The rows of a group lie close to one hidden flat surface of 8 dimensions, which passes through zero. Surfaces can cross.
In the rows, 100 means zero.
Some rows, each with its group after it:
125 94 87 113 114 90 96 95 83 125 88 91 62 106 133 105 -> k226
121 99 89 97 89 95 115 102 118 71 95 79 117 111 88 77 -> k856
106 107 104 102 113 100 111 86 114 119 102 131 107 102 111 92 -> k226
117 102 63 107 90 67 140 133 103 110 117 122 107 108 109 91 -> k208
71 121 67 95 56 99 101 144 122 100 123 124 105 91 107 98 -> k856
79 82 83 108 106 99 108 104 115 103 85 99 83 85 124 103 -> k208
75 112 98 97 77 110 80 126 103 115 102 105 76 80 127 106 -> k406
118 102 86 109 79 73 92 118 117 80 107 104 89 111 97 113 -> k300
121 117 133 101 107 107 79 78 108 78 94 84 113 115 84 89 -> k856
76 145 124 105 87 128 68 92 108 112 92 100 83 99 98 112 -> k856
135 98 116 97 112 82 81 69 82 87 114 111 146 135 60 109 -> k598
56 84 33 97 91 129 75 97 95 112 98 90 93 96 121 104 -> k856
98 79 79 97 102 97 122 100 90 114 92 89 85 94 106 108 -> k208
93 105 101 105 126 107 139 103 73 99 110 89 117 102 78 83 -> k406
84 128 82 97 75 116 25 109 83 111 112 96 116 116 126 100 -> k300
106 81 81 81 68 97 116 108 123 101 92 95 101 87 104 99 -> k226
103 98 80 86 57 90 106 108 138 72 103 102 114 105 70 111 -> k953
115 48 36 104 93 82 85 103 91 92 87 68 52 103 125 123 -> k300
104 96 111 90 85 94 152 108 109 94 90 87 104 89 68 105 -> k300
64 146 100 114 80 99 84 109 141 93 105 133 135 108 100 100 -> k406
125 120 106 94 69 78 115 133 97 90 120 104 103 111 74 106 -> k208
85 100 78 93 88 126 92 85 114 105 81 80 104 98 110 90 -> k208
98 74 98 92 78 74 118 113 109 119 87 118 83 78 108 136 -> k406
94 111 110 109 111 97 119 77 113 118 100 137 85 102 78 125 -> k953
109 80 106 99 107 86 119 107 75 102 102 89 97 96 87 112 -> k226
85 133 126 118 109 107 84 104 71 97 97 74 81 108 83 118 -> k226
66 118 92 105 91 117 98 105 110 88 94 86 107 98 87 101 -> k226
110 103 94 94 88 97 119 99 115 75 100 85 127 112 73 90 -> k406
91 80 97 97 103 93 139 91 96 129 86 112 68 84 86 140 -> k953
83 107 108 96 94 118 99 89 101 104 91 90 97 95 87 108 -> k226
104 90 94 107 132 98 118 90 100 98 109 117 122 105 110 73 -> k300
77 83 97 102 104 100 104 107 49 119 78 54 83 89 96 136 -> k953
82 110 75 130 127 90 62 88 91 97 109 119 111 125 111 111 -> k953
83 91 86 76 68 119 122 96 126 102 77 80 124 87 93 92 -> k208
102 111 106 94 87 111 99 118 94 104 104 88 82 91 108 90 -> k406
96 128 132 104 110 118 100 86 105 120 96 114 83 96 100 100 -> k953
86 90 98 86 80 108 91 106 109 88 102 93 109 91 90 104 -> k226
103 97 90 108 115 116 78 88 89 98 98 84 75 108 110 93 -> k856
67 124 128 103 92 123 43 84 105 122 83 109 85 91 122 124 -> k598
100 41 129 82 82 64 111 138 98 66 104 95 87 62 88 129 -> k208
110 81 92 104 114 79 100 108 81 118 114 126 84 96 117 113 -> k598
98 108 86 99 91 116 101 83 141 104 95 117 80 99 106 94 -> k953
78 100 136 98 101 92 147 134 106 108 102 118 104 65 103 93 -> k598
92 133 121 94 71 121 84 102 115 110 86 86 71 92 100 109 -> k406
103 130 125 105 103 99 130 103 99 100 110 110 116 108 67 98 -> k856
113 113 106 100 105 97 91 94 75 93 113 90 131 121 77 94 -> k300
89 137 142 108 109 119 101 71 102 120 77 95 97 104 82 114 -> k856
112 107 92 109 113 97 83 79 87 114 101 108 91 121 97 115 -> k598
95 120 83 104 73 99 101 139 120 103 112 113 67 88 124 93 -> k598
107 79 84 97 94 84 75 115 113 85 116 117 104 96 126 91 -> k300
103 89 93 89 90 91 127 110 92 118 100 107 103 90 98 107 -> k208
113 87 116 82 99 104 92 85 103 105 103 114 106 95 97 99 -> k226
110 115 122 106 105 90 119 124 81 105 120 113 70 95 90 106 -> k856
92 128 89 113 113 114 143 102 105 117 79 76 100 100 110 73 -> k953
121 112 106 105 109 96 136 124 100 76 125 98 97 103 83 66 -> k598
96 98 96 97 90 89 102 115 91 113 102 107 94 95 105 116 -> k300
114 89 120 92 100 87 126 100 95 99 109 115 106 95 76 110 -> k953
96 96 94 89 75 108 82 88 94 111 83 81 84 100 92 130 -> k598
100 88 72 97 90 112 126 115 95 104 91 67 50 87 104 100 -> k598
87 135 101 104 77 116 71 95 131 100 88 99 91 104 111 101 -> k406
136 58 92 90 104 80 68 108 81 55 126 88 111 112 96 88 -> k208
112 92 77 87 68 84 65 125 82 90 120 93 125 111 104 103 -> k300
106 132 115 102 89 106 109 121 104 116 104 105 78 91 114 88 -> k406

New rows, each followed by its group:
61 74 82 104 114 102 125 98 113 119 70 98 108 73 136 97 -> k598
108 92 104 99 129 94 117 100 119 80 123 134 149 102 109 49 -> k300
108 100 119 104 119 104 93 88 63 122 101 97 72 103 91 122 -> k208
84 111 99 94 79 127 72 101 95 101 96 77 72 95 98 111 -> k856
124 63 76 83 84 78 134 133 101 73 117 89 108 92 93 84 -> k598
104 95 124 88 86 95 79 104 93 93 109 106 101 95 85 117 -> k953
96 106 68 99 64 107 74 120 110 72 89 52 89 107 107 96 -> k226
153 103 149 111 117 52 102 105 91 65 135 135 110 122 55 118 -> k300
87 104 117 113 113 84 93 120 72 107 112 110 88 93 102 120 -> k226
97 117 86 122 129 101 133 109 83 113 118 115 81 107 99 90 -> k856
92 97 95 96 104 131 88 95 89 114 79 61 71 90 131 85 -> k953
109 102 98 119 132 90 97 71 110 103 98 123 112 119 105 98 -> k406
60 94 91 103 106 111 130 104 97 91 97 92 113 91 75 105 -> k226
109 82 115 85 82 95 113 110 91 99 92 79 81 86 84 117 -> k856
101 121 70 109 83 102 68 93 114 110 97 108 88 121 113 111 -> k598
110 89 113 81 112 111 100 93 79 85 120 93 163 108 83 62 -> k300
124 55 89 94 117 80 91 116 75 100 123 114 93 93 128 90 -> k406
115 98 97 76 71 98 71 112 92 107 118 110 112 102 104 100 -> k208
101 97 128 81 78 103 96 94 94 93 90 81 113 96 67 122 -> k598
83 90 69 104 88 83 128 119 93 105 86 84 102 97 95 122 -> k953
115 97 107 108 107 70 123 113 111 95 110 131 98 98 98 105 -> k300
123 132 123 109 80 59 88 144 104 102 122 133 102 102 116 104 -> k226
95 115 100 118 117 102 126 62 138 124 41 87 102 102 124 98 -> k856
93 130 102 117 112 97 118 108 105 111 109 124 98 105 102 93 -> k856
76 119 73 103 121 133 111 84 79 128 93 86 140 112 115 65 -> k300
94 73 108 120 139 100 84 88 87 78 88 78 60 96 108 111 -> k208
68 63 90 87 96 104 145 108 91 97 95 87 108 77 72 119 -> k226
104 89 105 85 87 111 101 107 98 101 92 77 90 86 105 93 -> k953
123 131 92 101 79 103 149 112 95 103 104 77 62 113 57 110 -> k598
105 72 87 94 118 99 94 97 93 93 112 108 122 98 118 76 -> k300
109 114 130 79 80 107 113 87 127 115 98 128 114 92 85 99 -> k226
116 98 112 93 85 83 55 120 99 88 133 131 100 101 113 100 -> k598
71 80 117 100 125 116 86 85 92 110 81 94 103 80 124 97 -> k598
100 117 122 108 108 90 91 109 96 92 119 120 116 106 93 98 -> k226
126 81 107 97 106 92 84 78 101 114 86 104 69 99 115 118 -> k406
114 94 109 105 113 99 66 90 116 69 117 116 109 110 110 78 -> k300
100 125 100 99 75 105 115 133 124 81 111 96 95 95 97 76 -> k598
67 86 81 97 101 116 94 94 108 107 94 106 96 86 113 104 -> k226
107 98 90 106 113 95 102 92 111 95 109 118 108 109 102 90 -> k953
92 116 125 104 107 97 109 120 83 125 114 124 85 86 111 104 -> k406
73 88 94 94 83 90 97 115 102 88 106 109 127 92 87 118 -> k406
102 99 98 94 86 117 43 84 111 90 93 85 83 104 115 103 -> k406
99 97 111 122 156 94 99 81 90 119 111 141 92 102 125 92 -> k300
103 79 99 101 107 78 103 101 90 101 112 121 104 101 89 121 -> k953
93 106 108 104 114 104 60 91 110 99 115 132 118 104 127 84 -> k208
79 114 115 95 116 104 181 86 95 164 82 131 123 82 87 109 -> k208
98 91 78 102 90 86 154 101 130 114 63 88 102 89 111 100 -> k856
120 53 68 103 124 84 104 97 97 84 107 101 99 101 119 83 -> k300
115 110 55 115 74 63 150 133 152 77 100 113 104 111 97 92 -> k300
119 68 117 75 83 92 62 89 105 69 102 90 138 100 93 99 -> k856
117 97 109 105 119 97 103 93 90 91 108 99 107 110 93 89 -> k856
87 123 130 93 80 109 110 102 103 104 91 92 99 94 70 120 -> k406
123 89 96 97 81 72 103 88 137 111 78 124 88 101 111 126 -> k406
117 94 129 93 102 113 86 56 94 98 73 72 86 109 70 126 -> k406
112 86 78 91 72 80 108 127 123 80 104 99 113 97 109 88 -> k856
81 160 68 129 112 126 142 116 97 110 116 98 66 117 85 79 -> k856
133 82 100 89 104 91 113 89 96 110 96 99 95 102 101 96 -> k226
87 87 107 105 101 96 42 108 120 74 110 118 97 91 136 94 -> k208
110 105 88 94 99 108 152 80 128 108 85 103 118 104 84 83 -> k226
78 119 100 116 122 123 88 70 96 111 86 93 95 110 97 104 -> k406
105 71 119 93 113 96 62 88 75 96 111 110 97 97 101 117 -> k406
76 76 104 99 110 80 112 110 81 109 111 126 122 88 92 125 -> k406
133 119 108 120 101 57 110 137 77 122 103 105 69 105 124 114 -> k226
112 112 141 94 104 101 103 101 92 101 109 110 106 95 89 93 -> k953
74 103 131 94 96 104 126 113 104 110 88 99 100 71 99 106 -> k598
107 112 118 83 91 116 88 86 69 137 103 103 95 102 89 116 -> k208
114 129 98 99 77 115 79 111 102 89 113 85 62 110 90 96 -> k598
94 77 103 90 117 109 118 82 84 126 89 102 103 87 102 107 -> k208
74 112 77 110 95 102 134 111 112 109 86 94 94 93 101 103 -> k226
107 109 58 88 32 75 84 115 130 109 95 113 108 113 97 138 -> k598
117 108 143 87 107 115 88 84 111 105 111 122 90 92 98 87 -> k953
86 119 100 89 78 116 108 98 89 150 89 106 83 91 105 122 -> k208
111 133 123 91 87 124 121 90 128 87 92 84 111 105 76 74 -> k953
98 92 97 96 87 91 92 115 126 89 109 122 102 88 119 90 -> k300
89 99 73 91 68 101 93 118 96 111 94 84 101 97 110 110 -> k300
78 124 142 131 114 86 94 117 127 76 98 118 78 88 103 113 -> k208
77 139 99 122 93 101 103 121 99 94 95 83 92 106 95 106 -> k226
77 93 83 94 95 117 81 110 87 87 106 79 107 97 102 91 -> k406
116 98 97 101 101 97 108 67 120 82 83 87 122 121 70 103 -> k406
80 96 140 77 97 135 82 68 98 110 82 86 117 85 86 107 -> k208
99 117 90 125 125 93 115 93 107 109 101 121 99 113 110 91 -> k300
132 108 106 90 75 86 108 107 113 108 94 99 92 103 105 98 -> k226
80 92 56 120 113 98 116 112 94 79 99 73 104 109 102 89 -> k226
92 117 119 104 90 98 91 90 128 111 75 108 109 96 116 107 -> k856
121 83 93 94 100 101 93 115 96 67 122 86 96 103 100 71 -> k598
120 115 93 98 74 76 153 137 126 118 99 118 84 85 115 89 -> k406
126 108 104 100 72 68 102 134 97 129 95 109 63 90 132 119 -> k226
138 117 135 107 111 99 105 119 71 84 125 84 47 104 78 93 -> k856
107 100 98 97 89 93 53 102 106 90 115 118 111 109 113 101 -> k598
101 91 122 85 87 101 64 97 98 87 102 98 116 98 95 108 -> k598
96 81 92 104 127 105 111 87 91 110 97 103 96 94 115 91 -> k300
152 142 126 124 138 86 110 74 96 140 96 131 85 127 121 86 -> k226
